The first 7 rows are patterns. Each new row is the sum of 2 different patterns, raised or lowered, with some noise. Before adding, each is slid sideways (what falls off one end comes back at the other), maybe read backwards, and multiplied by a number that may be negative. Names go in the order of the patterns.
Some rows, each with the names of its patterns after it:
2.09, 1.32, 0.55, 0.58, 2.48, 1.61, 0.65, -2.41, -0.61, -2.48, -0.20, -1.32, -2.52, -0.56, 1.74, 0.92, -1.39, 1.25, -1.77, 1.49, 1.47, 1.95, 0.70, 0.39, -2.37, -1.23, -1.62, 0.70, -2.00 => Z819
-2.31, -0.14, -0.40, -1.66, -2.47, 0.20, -0.10, 1.55, -1.30, -2.07, 2.30, -1.43, 1.89, -1.58, 2.26, 0.64, 1.14, -1.25, -0.63, 1.15, -1.03, -2.14, -0.74, 2.15, 0.41, 0.88, -1.08, 0.93, 1.39 => Z826
-0.12, -0.11, 1.49, -1.61, 2.06, -2.35, 2.20, -1.39, -0.27, 2.09, 0.76, -1.37, 0.80, -0.95, 0.53, 1.57, -1.63, 0.99, -1.63, 0.57, -1.29, -1.57, 1.29, 2.46, -2.43, 0.96, 0.25, -1.11, -0.56 => Z82
0.88, 0.38, 1.37, -1.11, -1.78, 0.49, 0.11, -1.51, 0.40, -0.30, -1.99, 2.45, 1.59, -1.19, -0.30, -1.93, -1.56, 1.44, -0.52, 1.21, -0.03, 0.57, 0.65, 2.05, -2.14, -1.96, 1.53, 1.82, 1.32 => Z357
0.20, -1.17, 1.76, 1.09, -0.14, -0.24, -1.16, 1.73, -2.09, -0.72, 2.23, 1.27, 2.44, -0.32, -0.94, -2.22, 1.04, 0.34, -2.00, -2.09, 1.86, -0.65, 1.61, 2.26, -0.27, -2.16, -1.59, 0.96, -1.38 => Z653
-1.09, 0.69, -0.06, 1.05, -1.44, 2.04, -0.99, 0.38, -1.08, -1.41, -0.57, 1.33, 0.29, 1.22, 1.01, 1.51, 1.69, -1.16, -1.61, -1.18, -1.08, -1.72, 0.17, -2.13, -0.99, 0.36, 0.80, 2.15, -1.32 => Z888
2.37, -0.56, 2.21, 0.20, -0.30, 0.16, 2.26, -0.60, -1.12, 1.85, 0.49, -0.41, -0.61, 2.43, -0.46, 1.90, 0.92, -0.41, -0.41, -1.15, 1.40, -0.35, -2.17, -1.16, 0.82, 1.45, 1.93, 1.93, -2.22 => Z125

New rows, each followed by the names of its patterns:
-0.24, -4.43, 1.41, 0.00, -2.33, -2.65, -4.51, -1.99, -0.51, -0.98, -1.20, -0.36, 0.64, -0.82, -1.43, -4.67, -2.83, -1.74, 1.74, 1.04, -1.09, -1.97, 1.37, -1.89, -2.73, -3.03, -2.46, -4.55, -0.71 => Z357 Z653
-2.78, -2.49, -1.16, 0.64, -0.02, -1.49, -3.42, 1.93, -5.15, 1.47, -3.06, 1.23, -0.01, -0.75, -2.90, -2.47, -2.06, -1.23, -4.79, -0.54, 0.96, -1.28, -1.21, 0.24, -1.01, -0.37, -0.61, 1.28, -1.16 => Z82 Z888
-0.79, -3.66, -0.42, -2.18, -0.85, -2.53, -1.64, 0.32, -0.44, 1.25, 1.24, -0.32, 1.49, 1.18, -3.25, 1.53, -2.56, -0.25, -2.92, 0.91, 1.27, 0.50, -1.01, 2.61, -2.53, 0.37, -0.84, 0.82, 1.22 => Z819 Z82
1.63, 3.07, 3.07, -1.04, -0.66, 2.21, 1.41, 1.92, 1.01, 1.97, 4.60, 3.16, -0.55, 0.86, 1.04, -1.83, 4.90, 3.74, 1.05, 1.67, 3.62, 2.14, 2.95, 0.08, -0.69, -0.80, 1.40, 2.73, -1.44 => Z357 Z653
-1.40, 2.77, -0.76, -3.00, -1.45, 0.97, -0.71, -0.21, -0.01, 1.82, 0.35, -0.03, 0.73, -1.75, 3.71, -1.49, -2.35, 2.04, -0.70, 0.49, -1.38, -2.80, 0.17, -1.44, -1.91, 0.41, -0.32, -0.38, 2.33 => Z826 Z82
3.47, 1.76, 1.89, 1.49, 3.38, -2.15, -1.04, 1.72, 0.93, 2.67, -0.44, 0.71, 0.44, 2.63, 0.85, 0.22, -2.63, 3.70, -0.51, 2.25, 2.15, 1.67, 0.56, -2.21, 1.06, -0.42, 1.93, 1.96, 2.23 => Z653 Z888
3.33, -0.25, 3.20, 0.79, -0.57, -1.53, 3.50, 0.00, 3.12, -0.16, 0.08, -0.79, 3.79, 4.37, -0.12, -0.25, 0.55, -1.21, -0.30, -1.87, -0.29, 0.20, 3.86, 1.00, 1.03, 4.10, -0.34, 0.06, 0.87 => Z819 Z653
2.35, 0.85, -0.48, 0.91, -0.97, -1.60, 2.40, -1.79, 2.49, -0.55, 0.77, 0.26, 2.94, -0.87, -3.46, 1.13, 1.66, 2.28, 2.56, 0.43, 2.76, -0.15, -0.61, 1.87, 1.13, -2.45, -0.46, -0.83, -2.52 => Z357 Z888
-3.31, -1.41, -1.13, 0.58, -0.38, -3.41, -0.40, 3.11, 1.82, -1.89, -0.56, -3.90, -4.03, 1.87, -2.15, -1.46, -3.23, -0.96, 1.48, 0.23, -1.00, -0.36, -0.99, -1.09, -1.72, -0.37, -0.07, -2.19, 1.10 => Z653 Z125
0.72, 2.83, 0.96, 2.13, -2.42, -2.29, 0.86, 0.73, -2.73, 2.38, 1.30, -2.06, 3.60, 2.49, 1.51, -0.29, -3.01, -1.71, 2.94, -0.39, 0.76, 1.73, 1.72, 3.27, 1.13, 0.30, -2.27, 3.88, 0.53 => Z826 Z357
-1.40, -0.98, -1.75, -0.54, -1.05, 0.27, 2.70, 0.15, 0.38, -0.75, 0.44, -2.09, 0.32, -3.13, -0.16, -1.58, -0.68, 0.99, 1.63, 2.48, 0.55, -3.10, 0.08, -0.62, 0.04, 0.32, 0.21, -1.78, 0.28 => Z819 Z826
4.53, -0.05, -0.88, 3.20, 1.32, 1.15, 2.04, 1.79, 3.06, 4.45, 4.93, -0.04, 0.61, 4.31, 1.35, 0.36, 2.83, 1.55, 5.97, -0.12, 1.20, 0.09, 2.57, 2.30, 2.48, 2.53, 3.24, 4.80, 2.36 => Z653 Z125
1.14, 0.76, 2.92, -0.30, -1.81, -1.27, -3.22, -0.64, -0.07, -1.93, 0.39, 2.12, 1.80, 0.11, 0.04, -2.74, 0.16, 0.24, 0.10, 0.49, -1.33, -2.71, -0.85, -0.80, 2.12, -2.72, 0.69, 1.48, 0.35 => Z819 Z888
3.30, -0.46, 0.60, -0.30, 3.07, -0.93, 1.08, 2.81, 0.20, 0.16, -1.73, 0.01, -0.06, -3.15, -1.72, 0.03, 0.28, 1.19, 3.23, -0.74, 3.31, 0.56, 2.63, 1.52, -0.45, -0.59, 1.61, -0.24, -1.65 => Z888 Z125
-0.92, -0.14, -1.02, 2.64, -3.57, -1.05, -0.75, -0.79, -2.18, -1.65, -3.63, -0.56, -1.69, -0.15, -1.41, -1.29, 1.62, 0.63, -1.97, -2.70, 1.09, -4.58, 1.92, -3.84, -2.85, -3.95, -0.84, -0.46, -1.22 => Z819 Z888
2.42, 2.85, -0.99, 2.02, -1.41, 2.21, -2.38, -2.15, -2.17, 1.22, -0.65, 0.70, -0.68, 2.39, 0.30, -1.21, -1.59, -2.15, 2.65, -0.11, -0.89, 0.71, -2.16, 0.32, -0.54, 0.48, -1.51, -1.64, -2.60 => Z826 Z888
3.01, -0.40, 0.13, -1.84, -0.03, 0.29, -0.39, -1.44, 0.38, 1.91, -0.76, -1.37, 1.59, 3.05, 1.88, -2.30, 1.21, -3.70, -1.73, -0.75, -1.21, -2.15, 0.59, 0.47, 1.05, 2.06, 0.55, 0.57, -0.74 => Z819 Z653
-0.23, -0.05, 3.63, -0.12, 2.50, 2.18, -1.39, 1.89, 2.27, -0.57, 0.19, -2.30, 0.57, 2.58, -1.22, 1.51, -1.21, 2.72, -0.63, 0.33, -2.00, 3.02, 0.88, 0.53, -0.27, 0.35, -0.84, -0.61, -2.29 => Z82 Z888
-2.81, -1.42, -0.57, 0.60, -5.37, -0.29, -3.23, 0.62, -4.52, 0.59, 0.47, -1.34, 1.12, -0.75, 0.30, 0.67, -5.16, -2.99, 1.80, -0.26, -2.68, 1.96, -1.21, 2.92, -3.85, 0.46, -1.25, 0.60, -1.58 => Z826 Z82
2.79, -1.26, -2.81, -1.72, -2.18, 1.92, -0.33, 0.67, -2.04, 1.48, 1.11, 0.19, -2.51, -2.54, -1.07, -3.65, -1.29, -1.57, 0.14, -0.75, 1.54, 1.16, -1.03, -0.88, 1.70, 0.28, -2.90, -0.81, -4.58 => Z888 Z125
-0.83, 0.88, -1.31, -1.49, 1.52, -1.23, 1.51, -0.04, 1.69, -1.18, 0.31, -1.93, -2.40, 0.64, -0.53, 1.66, 0.59, -3.94, -0.27, -2.18, -1.21, -2.16, -1.29, -2.48, 2.77, 2.73, 1.05, 1.93, -1.10 => Z357 Z888
-2.57, 1.60, -1.43, -2.93, -2.96, 0.85, 1.74, 3.16, 2.80, -0.93, 0.85, 0.38, 1.04, 0.69, 1.01, -0.32, 0.09, -1.59, -1.26, -0.18, -0.18, -2.17, -0.20, 3.40, 1.25, 2.13, 1.16, 0.68, 1.08 => Z819 Z125
3.91, -1.70, 3.74, -1.01, -0.20, 1.56, -0.16, 1.13, -0.36, -2.44, 2.33, 1.80, -2.35, 0.92, 1.94, -1.37, 2.16, -0.15, 3.78, 0.53, -1.81, 0.59, 0.56, 0.80, 1.34, 1.53, 0.16, 4.31, -2.38 => Z826 Z82
0.72, -4.73, -0.85, 0.80, -0.38, -2.32, 2.46, -2.56, 2.15, -2.08, -2.25, -0.72, -3.09, 1.45, -2.34, -5.37, -2.04, 0.86, -2.12, 2.77, -1.58, -1.64, -0.58, -1.64, 0.89, -0.41, -0.50, -1.29, -0.11 => Z82 Z125
-0.37, 2.18, -0.60, 1.08, 1.12, 2.27, -0.62, 1.00, 0.80, -0.24, 2.15, 2.11, 2.73, 0.88, 0.52, 0.70, 3.30, 0.16, 0.46, 4.74, -0.37, 0.67, 3.57, 3.54, 2.51, 2.59, -0.96, 2.67, 2.12 => Z826 Z357
-1.86, 3.28, 0.23, -3.24, 1.56, -3.07, 3.57, -0.93, 1.13, -0.66, 1.15, -2.33, -2.56, 0.71, -0.29, -3.21, 0.03, 1.17, -0.32, -0.97, -0.90, -1.61, 1.27, -3.16, 0.33, -1.91, -0.16, -1.44, -0.76 => Z826 Z82
0.00, 3.03, 0.64, -0.65, -1.20, 2.34, -3.06, 3.00, -0.41, 1.04, -3.35, -0.91, 0.05, -1.39, 0.69, -2.14, -0.25, 3.50, 0.01, -0.63, 1.93, 2.24, 1.37, -0.08, -0.09, 0.09, -2.36, -2.37, 1.36 => Z819 Z82
-1.02, 0.62, 0.95, -0.78, 1.91, -1.61, -1.53, 1.34, 0.72, -0.43, -1.98, 0.62, -0.87, -3.47, -2.49, -0.38, 1.90, -1.24, 1.07, -1.40, -0.55, 0.38, 1.76, -2.92, 1.60, 0.07, -1.78, 0.90, 0.19 => Z357 Z653
-1.12, -0.12, 3.13, -1.30, 0.47, 1.89, 2.48, 1.42, 0.82, 2.47, -0.59, 4.25, -2.75, 2.00, 4.37, 3.13, 3.53, -0.46, -1.79, -1.25, 2.85, 0.05, -1.26, -1.15, 3.10, 2.00, 1.61, 4.78, 0.17 => Z653 Z125
-0.44, -0.36, 3.56, 1.05, 0.10, -1.82, -3.37, -1.23, 2.07, -1.97, 0.55, -0.28, 2.30, 1.61, 3.56, -2.64, -3.40, 2.75, 0.98, 1.17, 0.75, 1.26, 2.55, -1.85, -1.47, -0.62, 0.70, -2.37, -1.16 => Z357 Z653
-5.37, 0.14, -3.61, -2.84, -3.15, -5.11, -5.02, -2.74, -1.94, -5.40, -5.00, -1.99, -3.18, -3.24, -0.42, -3.21, -5.60, -1.12, -4.93, -2.52, -4.78, -2.92, -1.53, -5.04, -2.38, -5.05, -4.16, -4.67, -4.37 => Z82 Z653
-1.07, 0.08, -4.05, -1.48, -3.81, 0.18, -1.31, -3.25, -1.50, -0.58, 1.02, -3.84, -0.71, -0.85, 0.96, 1.91, 0.27, -1.17, -2.37, -2.24, -1.83, -3.90, -2.06, -1.24, -0.04, 1.48, 1.14, -0.82, -0.76 => Z819 Z653
-2.54, 2.45, 0.72, -1.60, -1.61, -1.30, -2.07, 0.67, 0.10, -0.82, -0.25, 1.82, 1.37, -0.82, -0.94, -0.16, -0.50, -3.40, -1.84, -0.75, -0.87, 0.21, 0.09, 2.34, -2.05, -0.47, -1.01, -1.95, 0.21 => Z357 Z888
1.10, 2.48, -1.71, 2.72, 1.02, 0.57, -0.74, -0.77, 0.84, 0.77, -2.47, -0.74, 3.75, -1.49, 2.83, 0.02, 4.25, -1.26, 0.53, -1.06, 2.13, 3.40, -2.10, 0.71, 0.80, -0.39, -3.05, 1.26, 0.28 => Z826 Z82
3.22, -1.98, 3.54, -3.75, 1.21, 0.81, 2.44, 1.39, -1.95, -1.10, 1.65, 1.98, -2.96, -0.60, -1.05, 1.85, 1.03, -1.54, 4.36, -0.41, 0.03, 1.86, 3.92, -1.15, -0.33, 0.80, 1.11, 1.56, -1.67 => Z826 Z125
-3.20, 0.83, -0.36, -3.30, -1.64, 0.63, 0.28, 1.56, 0.09, 0.16, 2.49, 0.16, -0.41, -1.94, 0.20, -2.87, -2.84, 2.10, 1.13, 0.30, 2.03, 0.26, -1.42, 2.56, -3.19, 1.79, -0.05, -0.46, -3.81 => Z819 Z82
-1.37, 0.35, 2.41, -1.82, 0.30, -0.31, 2.66, 3.08, 0.51, 1.82, 0.72, 2.75, 0.37, 1.06, 1.23, 0.45, 1.86, -0.30, -0.08, -1.82, 1.97, 2.12, 0.13, -1.22, 2.74, -1.25, 2.96, 1.60, 0.73 => Z653 Z888
0.54, 3.54, 1.51, -0.61, -1.46, 0.20, -1.38, 2.38, 0.69, -0.30, -1.68, -0.22, 1.32, 4.28, 2.86, -0.42, 3.22, 0.25, 2.77, -0.69, -1.71, -3.46, 1.35, 1.38, -2.15, -2.94, 1.20, -0.87, 1.66 => Z819 Z357
-1.36, 0.68, 1.01, 0.29, -1.35, -1.99, 1.44, -0.92, -0.51, -2.09, 3.09, 0.52, 1.82, 1.30, -1.97, -2.57, -0.28, 1.14, -1.11, -1.49, -1.76, 0.01, 2.35, 2.31, 0.41, -3.03, 1.22, -1.87, 0.46 => Z357 Z125
-3.52, -3.40, -3.17, -2.27, -3.67, -1.34, -0.91, -0.34, -4.03, -4.73, -6.45, -5.48, -6.56, -2.77, -7.26, -2.86, -2.12, -2.29, -0.91, -2.90, -3.30, -2.24, -5.39, -2.97, -7.02, -1.76, -5.57, -5.21, -5.12 => Z819 Z888
-0.59, -1.67, -0.86, 1.15, 3.85, -2.21, -1.03, 3.01, -0.77, 0.88, 2.45, 1.10, -0.73, 1.88, -0.70, 2.50, 3.68, -0.01, 3.31, -3.07, -0.04, 0.40, 0.57, -0.03, 1.61, 2.23, -0.95, 2.84, 0.97 => Z826 Z357
-3.78, 2.11, 1.77, 1.56, 0.09, -1.37, 3.08, 4.44, -1.67, -0.51, 0.78, -4.27, 2.53, 0.72, 3.25, -0.85, 1.47, -0.48, 0.29, -1.18, 0.16, -1.93, 2.88, 2.64, -2.96, 1.03, 1.52, -3.52, 0.11 => Z82 Z653
-1.80, 2.10, -0.03, -1.49, -0.82, 0.56, -0.02, -1.49, -1.31, 0.88, -3.94, 4.09, -0.97, -0.03, -0.35, -3.81, -2.31, 2.13, -1.58, 1.49, -0.74, -1.12, 1.72, 0.51, -0.71, -2.61, 2.19, 2.61, -0.28 => Z82 Z357
0.52, -3.05, -1.61, 1.29, 0.99, -0.67, 0.91, -0.67, 0.05, 0.18, 1.31, -0.44, -0.95, 0.25, 4.29, -0.71, 1.05, 0.60, -1.41, 3.56, 0.57, -1.26, 0.64, 0.35, 2.09, -1.17, 0.02, -2.95, 3.13 => Z357 Z653
